There are 4 ways to turn a row about zero (a turn may also mirror it). The second row of each pair is the first, turned, with some noise. The first 28 pairs use one turn. New pairs use 2 turns, one after the other, and a turn may come again.
In the rows, zero is written as 128.
Some pairs, each with its turns in order after it:
[116 151 136 139 138 129]
[139 111 147 131 117 138]
tek

[104 138 119 100 103 161]
[156 115 160 117  95 117]
Nako

[176 162 110 120 137  99]
[136 125 110 186 147 156]
tek

[129 143 199 126 109  88]
[182 141 122 118  94  71]
Dom

[100 139  99 124 134 143]
[107  97 113 120 145 136]
gofe

[164 172 103 130 141 134]
[157 111 100 169 122 151]
tek

[149 117 104  87 135 137]
[109 144  90 149 113 118]
tek

[132  92 160 129 131 169]
[147 116 125 107 119 184]
Nako

[124 163 118  98 117 147]
[126 118 132  91 143 158]
gofe

[136 166  99 157 104  68]
[170  88  70 131 107 149]
Dom

[117  92 160 141 149 123]
[121 138 119 159  85 117]
gofe

[123 184 117 136 122 110]
[113 142 136 125 176 159]
gofe

[150 163 132  86  38 122]
[105  48 145 107  88  81]
Nako

[143 101 110 168 133 131]
[115 152  96 148 112 150]
Nako

[187  96 194 160  98 145]
[192 152 186 162  82 119]
gofe

[142 125 127  68 107 103]
[147 124 134  60 128 130]
Dom

[115 156 155 105 100 192]
[149  93 150 103 108 190]
gofe

[ 95 131 122 184 152 155]
[ 95 132 110 191 136 121]
Dom

[104 132 144 105 132  89]
[ 90 132 160 139 126 142]
tek

[100  86  92  89 132  84]
[159 108 136 199 147 115]
Nako

[171 112  78  77  92  72]
[ 78 179  73 162 161 170]
tek

[101 131 161 126 134 147]
[136 134 161 107 136 152]
Nako

[152 106 100 113 131 131]
[116 114 152 111 125 158]
Dom

[105 170 124 114 148 100]
[133 154  77 111 119 130]
Dom

[108  96 163 137 119 147]
[145 114 119 154  87 138]
gofe

[108 141 128 115 135 124]
[118 124 139 131 108 136]
tek

[ 93 120  85 135 146 112]
[ 84 112  90 125 125 139]
Dom

[133 100 148 115 149 135]
[148 119 123 126 146 157]
Nako

New pairs, each followed by its turns in order:
[152 110  82  87 155 122]
[120 161  73  94 136 127]
gofe gofe

[120  89 165 103  91 146]
[ 99 141  68 111 122 134]
tek gofe

[136 139 101 139 147 122]
[119 140 159 136 112 127]
gofe tek

[163  90 122 169 143  86]
[160 116  77 147  79 125]
gofe Dom

[121 106 158 156 125 130]
[156 122 130 106 158 137]
gofe tek

[115 157 135 128 124 176]
[170 122 107 117 116  96]
tek gofe

[ 79 126 145 204 147  86]
[160  67 185 112  79 138]
Nako tek

[ 99 135  99 140 106  95]
[155 129 142  79 109 129]
tek Nako

[ 90 113 134 192  87  77]
[138 213 126 104 174 141]
Dom tek

[112 145 136  80 108  95]
[129 134 129  71 125 158]
Dom Dom

[ 85 171 118 130  86 155]
[159 172 134 177 102 124]
Dom tek

[143 134 120  78 128 127]
[127 109  90 154 146 134]
Nako Nako

[141 143 102 135 140 126]
[122 140 123 123 160 126]
Nako gofe

[107 114 120  79 117 126]
[161 109 114 145 106  99]
gofe Nako

[ 90 107 144 115 132  95]
[ 90 156 132 123 129 162]
Dom tek

[121 121 160 148 154 142]
[ 84 139 146 126 132 118]
Dom Nako

[109 105 134 113 132  92]
[140 137 112 131 117 170]
gofe tek

[ 62 129  80 101  99  86]
[ 38 135 125 129 155 168]
Nako Nako

[ 87  92 156 130 157 121]
[ 99 123 173 161 141 109]
Dom Nako

[207  87 122 176 135 115]
[115 178  65 116 174  90]
tek Nako

[118 113  96 156  53  86]
[ 75 142 176 173  97 166]
Nako Nako

[111 122 129 151 157 127]
[125 110  99 143 139 116]
Dom Dom

[145 102  66 129 152 128]
[163 136 165 118  90 166]
Dom Nako

[120 103 120 196 139 157]
[ 81 139 125 159 135 182]
gofe Nako

[ 91 165  85 140 125 149]
[136 162 139 117  89  84]
gofe tek

[169 126 113 104  91 142]
[140 169 144  88 107 114]
gofe gofe

[ 88  86 104 102 107 141]
[ 85 115  99 108 104 167]
Nako Nako

[175 111 151  99 174 113]
[ 83 143 140 121 111 184]
Nako Dom

[126 142 145 145  86 159]
[104 157 150 147 118  96]
Dom gofe

[150 156 112 109 107 164]
[122 178 150 143 121 152]
Dom Dom

[103 103 156 118 118  99]
[102 109 168 130 105 125]
tek tek

[ 84 170 119 177 185 125]
[ 86  76 107  75 109 163]
tek Nako

[101 125 198 108 175 107]
[ 95 104 142 142 147 208]
Dom tek

[127 192 156 123 150 154]
[170  96 117 170 118 163]
Dom tek

[124 144  99 123 105 117]
[130 150 104 135 112 110]
Dom tek

[105 158 143 121 143 135]
[133 137  92 130 126 155]
Dom Dom

[155 114 100 122 131 155]
[131 106 109 124 128 169]
tek Dom

[157 109 143 148 117 131]
[ 93 114 113 115 138 130]
gofe Nako

[115 151 161 153 153  98]
[132 105 156 127 158  86]
tek tek

[170 121  98 117  75  98]
[149 113  80 164 149  89]
Nako gofe

[155 106 146 201 127  93]
[165 121  98 188  81 121]
gofe Dom

